The rows are grouped in 3 different ways at once. Each group adds its own fixed numbers to the row, and there is some noise. The rows also spread widely along 13 directions, which tell nothing about the answers.
In the rows, 128 means zero.
Known rows, each followed by its group in each grouping:
[132 171 107 128 166 152 105  99 115 111  95 144 128 152 133 138 164 131
 145 128  70 150 138 113 132 159 141 155 137 120  92 136 122 128 155]
nas K546 U
[132 140 120 116 106 132 171 123 129 102 112 115 152 129 100 116 123 144
 125 152 175  93 131 158 114 136 150 123 122 139 101 153  87 137 158]
Mul K546 G
[104 101 116 144 204 117 206 153 155 162 179 152 114  91 127 133  94 123
 136 140  78 167 114 129 100 113  88 138  70 190 144 189 137 178  52]
sodon K114 V
[129 146 128  99 150 156 149 178 114 128 137 144 101 103 111  93  51 147
 131 114 118 171  91  96 114 170 133 140 103 166 127 153 111 119 106]
nas K88 U
[128 113 157 157 154 125 114 140  79 108 169 103 142 132 133  84  91 149
 137 146 116 180 106  71 140 110 133 168 132 134 120 129 137 141 137]
sodon K509 W
[ 97 137 136 142 128 131 147 116 111  71  79 119 134 180 120 117 154 195
 132 131 121 107 114 138 149 163 136 157 124  89  59 137 112 120 170]
Mul K17 G
[128 177 133 138 123 150 111 153 168 159 162 160 155  83 116 163 105  88
 153 119 172 164 105 112  88 127 102 120 121 121 135 143 111 128 131]
sodon K88 V
[ 93 109 155 150 161 105 181 130 141 155 155 144 145 151 145 130 106 138
 132 101 132 128 118 124 136 117  76 153 112 156 146 147 134 142 127]
Mul K878 W
[ 98 151 155 139 155 133 152 110 142  96 102 156 137 177 148 151 146 155
 122 145  84 127 101 140 157 169 132 145 124 112  98 159 111 153 157]
sodon K509 W
[138 104 140 164 109 172 107 125 116  78 182 128 132  80 154 121 138  71
 131 159  96 135 110 119 123 130 147 141  99 134 157  90 144 162 113]
Mul K17 V
[121 132 112 123 139 128 167 121 116 100 129 115 141 129 134 113 106 147
 117 121 136 124 144 139 121 118 154 148 123 168 117 136 113 143 134]
Mul K114 U
[132  99 120 123  68 170 101  74 106 106 104  96 127 121  86 120 205 104
 151 121 181  83 151 141  95 129 127 129 112 129  99  97 141  96 162]
Mul K878 V
[119 185 171 103  89 176 130 135 170  81  90 168 122 134 178 184 114 122
  89  89 148 155 118 143 114 174 172 118 114 134 131  98 108 142 168]
sodon K88 W
[120 191 123 111 152 118 149 159 137 110 110 146 150 161 145 102  62 161
 111 117 109 139 121 120 162 150 162 167 151 133 137 141  97 144 156]
Mul K17 W
[120 142 135 132  61 164  77 176 143  76  88 141  96 112 142 102 121 173
 143  56 141 177 139 100  99 169 148 172 102  66 115  34 162 103 110]
Mul K509 V
[126 138 142 110 120 153 107 198 147 143 123 166 103 123  90  65  74 145
 162 112  97 135  81 100 139 198  99 150 106  87 152 125 124 119 100]
Mul K878 W
[136 117 153 159 125 137  90 109 101 154 187 121 166 117 143 120 102  72
 152 104 176 156 127  75 116  94  89 144 137 155 172 100 145 125 150]
sodon K509 W
[150  84 136 161 135  92 156 116 144 147 136 102 179 152 116 112 159 133
 148 149 164 125 190 145 115  81  84 156 123 117 146 144 126 177 141]
Mul K114 V
[109 109 131 139 115 155  99 123  84 101  94 124 106 143 118  97 133 167
 165  66 137 142 112  88 114 168  93 148 109 118  88  84 148  90 133]
Mul K114 W
[158 159 130 110 169 142 162 164 114  81  92 132 145 132 125 124  75 157
 133 174  95 193  97 106 115 182 150 119 114 150  82 157  79 168 160]
sodon K878 W
[102 100 139 145 163 125 148 101 108 140 146 138 128 161 145 104 117 115
 137 100 101 112 121 112 156 132  88 162 117 162 161 130 149 134 128]
Mul K17 W
[139 150 112 102 102 158 133  92 116  91  96 129 141 129 142 143 119 103
 125 106 160 126 147 129 104 149 156 116 124 175 127  98 115 129 164]
sodon K509 W
[145 118 125 120 118 134 110 133 118 123 105 131 125 158 139  77 101 131
 142  79 124 131 161 107 140 149 113 168 123 124 179  85 140 140 134]
Mul K114 V
[101 146 132 130 136 137 107  97  95  81  68 113 109 179 134 124 165 193
 131  90 112 160 146 100 128 141 156 172 132 112  59 103 151 103 159]
sodon K509 W
[137 127 140 131 104 133 140 123 140  56  64 136 136 178 182 135 139 172
 107  98 111 140 176 146 132 157 163 156 115  95 128  79 124 175 155]
sodon K114 U
[124 165  90 115 150 121  97 126  93 106  88 115 125 167 117  75 114 177
 149  96  99 146 154  87 144 140 153 187 155 116 103 102 140 106 143]
Mul K509 W
[124 170 143 143 100 173 125 180 103  49 121 157 133  88 175 132  38 152
 132  82 136 190  60  84 106 201 146 127 107 123  93  65 103 126 137]
Mul K546 U
[147 126 128 158 148 118 143 136 128 114 142 117 170 124 119 130 130 138
 155 163 139 157 139 120 106 117 116 140 125 120 100 142 110 159 141]
Mul K88 W
[ 98 156 105 118 140 150 119 144 127 151 142 127 100  84 106 124 109 133
 142  58 162 181 139  88  75 101 121 154 106 174 108 113 159  80 100]
Mul K17 G

New rows. What belongs after each?
[110 164 109 119 104 167 102 126 148 128 131 150 123  97 124 140 133 104
 145  83 146 120 127 129 100 139 133 130 120 140 130 101 134 104 123]
Mul K114 W
[107 219  92  84 154 117 171 151 172 136  92 152 133 133 127 154  87 169
 113  82 150 156 155 141 103 126 167 149 139 165  99 152 103 120 136]
Mul K88 W
[136  64 201 164  85 116 147 138 136 126 131 128 158 170 168 100 103 136
 126  88 189 121 144 129 144 130  64 152 107 109 195  89 134 163 158]
Mul K114 V
[107  64 151 148 125 153 144  94  82 113 139 120 108 147 107  91 143 118
 143 129 118  96  91 119 142 157  87 138  86 141 132 138 144 125 126]
sodon K17 V
[141 110 168 141 118 106 129 206 134 120 133 121 136 155 147  61  64 193
 121 118 121 172 142  95 146 135 136 190 123  87 170 102 134 156 126]
nas K878 W
[157 141 161 114 103 148 104 199 152 138 193 132 149  87  95  61  58  97
 125 175 138 132 102 116 143 127 155 154 132 111 192 143 101 157 126]
Mul K878 U
[110 109 157  90 100 190 118  80  98 116 106 112  72 132  95 122 167 107
 114 101 159 115 117 127 110 148 145 129  94 180 114 135 148  90 146]
sodon K88 V
[107 111 159 169  95 137 116 142 156 126 145 137 129 122 113 129 168 146
 145 132 139 130 119 133 114 125 113 154 103  58 112 127 142 136 112]
sodon K546 V
[122 112 115 122 145 136 184 141 142 134 116 141 121 115 104 122 114 131
 144 117 136 140 129 137  96 146  92 128  85 166 118 152 124 138 103]
Mul K17 V
[109  84 112 178 121 138  89  87  59 119 178  95 131 118  96  81 159 125
 173 130 124  99 107  86 127 108 113 161 124 110 106 110 159  99 116]
sodon K546 W
[116 133 116 154 115 130 130 115  97  80 115 106 152 141 138 125 127 167
 136 111 153 135 134 117 119 125 143 149 126 113  87 105 121 132 155]
sodon K114 V
[ 99 128 177 135 128 185  78 110  97  91 106 130  88 141 127 121 168 146
 138 100 103 160  88  96 130 167 124 148 110 124  79 110 152  95 149]
Mul K114 W
[ 76  75 155 154 109 143 134 112  70  90 146  83  99 131  83  76 162 186
 132 118 154 109 103 114 127 108 134 172 104 125  59 136 156  79 123]
Mul K17 U
[113 115 149 134 161 133 153 169  81  91 136 113 110 137 127  64  61 190
 123 128  98 169  82  92 150 153 136 168 109 145 109 143 122 139 121]
Mul K114 V
[117  97 184 162  80 118 117 104 126 120  85 122 148 211 135 106 183 180
 135 105 164  88 146 143 160 150  92 168 131  48 124 116 130 125 184]
nas K546 V
[106 181 132 138 123 155 117 149 105  85 145 135 141  95 159 145  64 144
 127  92 157 190  87  77 101 139 153 136 125 143  93  96 117 111 147]
sodon K509 G
[129 132 129 154 108 114 143 181 160 104 139 137 155 112 124 115 102 169
 143 138 140 152 137 129 107 128 137 155 112  72 117 118 119 158 104]
sodon K509 U
[ 89 167 132  91 100 177 108 149 125 118 125 143  71 104 111 113  97 147
 114  53 147 144 104 104 109 149 168 154 108 144 114 108 146  74 106]
sodon K88 U
[ 64 124 138 161  97 162 129 127 110  81 201 147 113  88 171 115  95 118
 117  91 109  93  70 118 146 139 152 160 109 135 144  85 150 108  95]
Mul K509 U
[ 87  85 154 159 148  96 197 119 149 149 153 122 135 156 113 124 149 155
 120 136 140 105 135 156 134  93  94 159  99 130 127 183 137 152 112]
sodon K17 V
[112 142 161 118 106 130 103 172 146 148  87 130 110 165  99  88 128 196
 139  82 150 153 136 104 130 150 111 178 124  68 117 126 140  96 145]
nas K878 V
[ 96 111 170 163  77 130 130 142  96  70 159 101 148 136 153  99  97 179
 108 113 176 112 100 117 145 115 165 159 127 103 118  98 124 126 151]
sodon K114 W
[120 105 137 153 119 169  98 131  96  92 128 123 121 110  92 108 158 139
 176 152 110 134  73  99 111 174 103 129 102  98  67 121 130 109 133]
Mul K878 W
[107 147 146 128  73 157 101 175 108  82 144 119 116 105 126  81  82 178
 122 101 158 140  98 100 126 147 175 165 126  98 110  94 128  89 129]
nas K509 U
[131 126 189 107  90 153 117 139 142  89  96 107 111 156 131 105 155 163
  87 124 144 149 165 139 131 121 185 170 124 114 120 112 137 139 166]
Mul K878 U
[107 155 143 124  65 161  44 132 114  89  74 112 109 168  63  70 189 190
 153 111 149  96 125 119 149 160 159 182 149  19  65 105 135  66 166]
Mul K17 U
[162 151 168  81 132 167  91 142 129 130  97 129  96 152 126 100 118 119
 108 118 119 181 153 105 131 154 162 155 128 158 159 129 132 135 160]
nas K88 W
[119  94 118 116 137 183 140  94  83 113 154 131 100  89 126 116 113  75
 145 108 121 118  95 112 104 156 110 110  85 227 139 117 139 116 111]
Mul K114 W
[117 123 115 118 133 158 117  77 127 146 109 146 118 148  99 123 177  87
 154 102 121  88 142 136 127 147  91 139 114 146 134 135 140 107 138]
Mul K17 U
[ 91 161 128 139 123 124 147 101 114  87 138  94 144 140 150 139 150 176
  93 134 146 133 150 138 131  79 202 175 147 145  83 140 130 118 164]
nas K509 V
[152 125 140 108 139 115 130 159 134 161 143 113 137 131 111  81  79 134
 124 116 161 164 169 107 114  93 135 157 127 160 174 140 129 149 124]
sodon K114 W
[113 130 131 144 147 104 181 159 107  89 131 112 148 134 150 106  63 187
 116 100 149 172 137 107 120 114 140 166 117 153 104 120 118 142 130]
Mul K17 U
[150  94 123 110  73 144 157 168 133 114 147 103 130  80  92  88  84 124
 128 137 194 122 140 132  77 122 147 121  88 147 150 112 117 140 110]
sodon K878 G
[103 125 166 133  85 133 105 167 133 109 133 107 118 145  95  74 128 194
 120 130 155 118 120 128 141 121 168 172 129  67 111 131 130 117 128]
sodon K114 W
[159 183  77 124 131 130 113 127 141  96  97 128 173 129 108 134 138 126
 151 166 119 139 159 132 109 135 169 134 145 101 100 131  95 155 158]
sodon K17 W
[152  67 150 149 125 120 154 129  99 144 176 112 151 128 126  68  83  97
 138 141 149 113 129 114 140 117  92 150 112 156 195 129 128 164 126]
Mul K546 V
[132 127 147 160 149 135 147 143 102  88 166 121 152 107 183 132  66 127
 115 122 123 194 114  90 118 118 140 146 112 165 140 109 125 172 135]
sodon K114 V
[123 135 138 141 113 144  97 120 135 163 111 157 146 147  92 123 141 118
 184  79 174 115 119 108 115 165  41 132 123  86 122 122 124  96 151]
Mul K88 U
[117 104 126 135 141 146 117 136 100 131 165 104 108 104  98  75 124 135
 143 130 121 134 126 106 119 108 130 160 111 147 125 135 147 119 104]
Mul K114 G
[143  21 173 188 151 108 177 153  99 110 153 126 153 153 136  73  96 156
 163 161 105 130 101 115 145 160  40 142  83 112 152 134 126 190 110]
Mul K114 W
[142 185 122 144 183 124 152 169 130  78 128 143 171 116 148 138  76 159
 136 166  87 214 107 102 119 149 150 145 133 129  76 149  88 174 144]
Mul K509 U
[118 114 112 134 101 120 142 144 117  72  98 128 124 155 157  81 100 183
 131  90 109 114 148 125 142 160 154 175 119 104 139  69 142 137 115]
Mul K509 W
[107 164  67 151 126 118  98 126 113 133 122 121 157 119  95 116 137 160
 189  87 150 125 138  94 100 120 107 159 147  91  75  98 134  84 132]
Mul K878 W
[ 97 200 169 111 146 154 111 123 117 139 172 133 135 131 132 134  83 114
  93 111 154 150  89  98 151 108 171 155 157 167 130 165 111 105 173]
sodon K88 U
[103  97  85 131 145 132 177  90 109 118 132 103 112 107  92 133 176 144
 148 125 139 107 153 145  79 105 128 135  94 180  71 147 147 112  98]
Mul K88 W
[129 150 130 107 124 132 141 173 158 117 114 139 106 123 131  97 100 162
 113 102 115 161 156 129 117 129 174 168 116 130 140 113 136 143 102]
Mul K546 W
[154  72 131 140  92 145 160 188 106  94 145 116 134  83  83  62  66 141
 160 157 161 134  89 117 100 169  98 119  76 123 130 125 108 144 100]
Mul K17 V
[118 157 103 118 153 104 167 101 166 159  90 173 165 190 155 150 112 115
 136  88 112  88 159 147 146 157  88 141 133 135 174 131 111 156 155]
sodon K878 W
[137 151 131 135 142 117 124 136 178 168 146 132 151 132  99 123 161 118
 141 154 134 132 166 146 124  93 124 162 135  99 141 167 125 154 128]
Mul K88 V
[119 196 101 121 168 119 166 148 172 138 129 174 165 132 137 153  79 117
 132 136 102 138 116 139 131 146 129 131 132 140 140 167  90 163 132]
sodon K17 W
[157 174 137 129 172 101  98 103 172 200 140 135 180 172 155 134 139  74
 130 103 130 166 215 109 142  62 106 185 171 140 207 126 142 166 177]
Mul K878 V
[ 90 136 139 140 132 148 127 129 145 124 149 151 108 121 138 121 135 126
 131 109  94 128 108 126 135 141 126 162 107 124 134 124 150 125 103]
Mul K509 V
[116 102 148 130 137 137 155 124 136 131 123 155 122 155 137 108 118 118
 134 108 110 108 120 134 145 163  89 144 102 146 167 129 134 144 124]
Mul K17 W
[117  59 121 161 155  78 223  85 165 164 122 124 162 158 127 161 177 131
 146 125 163 113 199 170  87  80  52 137  85 156 136 165 143 174 111]
sodon K509 V
[128 107 135 126 159 122 156 126 141 175 175 117 142 122  85  99 132  99
 138 168 130 114 132 135 129  95 103 151 117 160 151 187 123 147 123]
Mul K878 V
[176  88 160 121 158 151 131 132 124 119 141 109 115 122 101 102 149 104
 123 197  90 173 152 123 115 120 150 145  97 151 142 165 132 187 121]
sodon K88 U
[117  94 105 126  98 185 115 162  87  81 153 133  72  63 116  79  76 119
 147  89 108 148  83  84  93 174 143 132  69 161 137  70 161 105  62]
sodon K17 W
[134 132 120 117 107 159  82 165 106 108 104 116 101 106  97  79 111 166
 158  78 146 178 142  82  91 143 134 162 112 112  98  84 146  94 111]
Mul K114 U
[104 166  70 121 123 128 137 131 151 157 182 146 141  91 115 105  90  86
 138 104 134  80 133 138 129 104 141 160 133 149 181 127 131 121  95]
Mul K17 V
[ 96 155  95 125 158 133 137 152 117 148 193 119 117  75  88 102  93 137
 142 128 132 142 102 104 106  93 154 157 124 167 106 161 134 100  86]
Mul K88 W
[ 87 123 127 155 119 146 105  79 127 114 148 128 122 133 137 144 195 121
 137 113 111 104 138 130 125 106 141 160 122 115 112 112 165 113 124]
sodon K509 W
[161 120  68 123 110 122 104 150  89 132 139 101 137 113  73  38  83 135
 172 132 139 113 146  93 118 127 142 164 129 105 149 107 127 126 103]
sodon K546 V
[104 151  88 156 127 130 130 133 153 120 150 141 147 102  97 133 159 144
 165 149 115  96 118 146 111 132 132 145 121  83  88 145 122 126 103]
Mul K88 W
[121 117 147 106 137 142 159 156 109 119 100 130 105 140 114  93  79 159
 131  95 133 161 106 102 121 171 105 144  98 161 123 129 124 123 134]
Mul K878 V
[130 120 107 116 159 108 167 110 108 134  90 104 137 161 108 112 121 163
 139 108 151 144 170 115 103 116 112 146 117 163 104 144 125 131 152]
sodon K878 G
[103 146 166 122 156 120 140 147 160 177 107 173 115 178 130 115 100 149
 133  73 116 145 118 113 146 156  82 160 118 117 158 149 134 129 125]
sodon K546 W
[120  82 217 137 151 128 169 152 125 116 102 144 115 183 150  99  96 168
 116 108 118 175 108 112 149 170  75 156  93 137 138 141 130 156 143]
Mul K509 U
[125 107 199 138 140 130 170 181 136 104  95 136 115 158 131 111  93 196
 123 122 133 190  97 116 128 176  93 148  89 110 102 148 118 158 136]
Mul K88 V
[124 196  56 102 148 140 148 138 146 116 131 130 131  79 138 147 103 133
 121 109 124 160 165 133  82 104 192 145 126 183 114 132 116 130 111]
nas K114 V
[128 133 147 102 170 146 127 118 102 140 131  85 105 128  76  94 146 135
 119 152 139 177 148 107 112  85 154 159 123 187  91 179 136 114 148]
Mul K17 G
[133 161  98 122 176 107 162 138 150 132 113 155 152 152 138 126  94 140
 140 134  88 145 145 128 131 145 128 150 129 140 140 151 109 169 124]
sodon K509 W
[125 157 156 168 182 100 119 178 126 137 152 133 162 146 172 110  64 164
 139  96 109 223 133  57 135 106 103 190 141 110 139 106 138 154 145]
Mul K878 G
[ 96 130 186 140 161 166  76  96 103 138 132 153  93 180 148 119 151 113
 131  93  71 145  93  83 173 160 103 169 126 120 146 124 164 116 149]
sodon K88 W
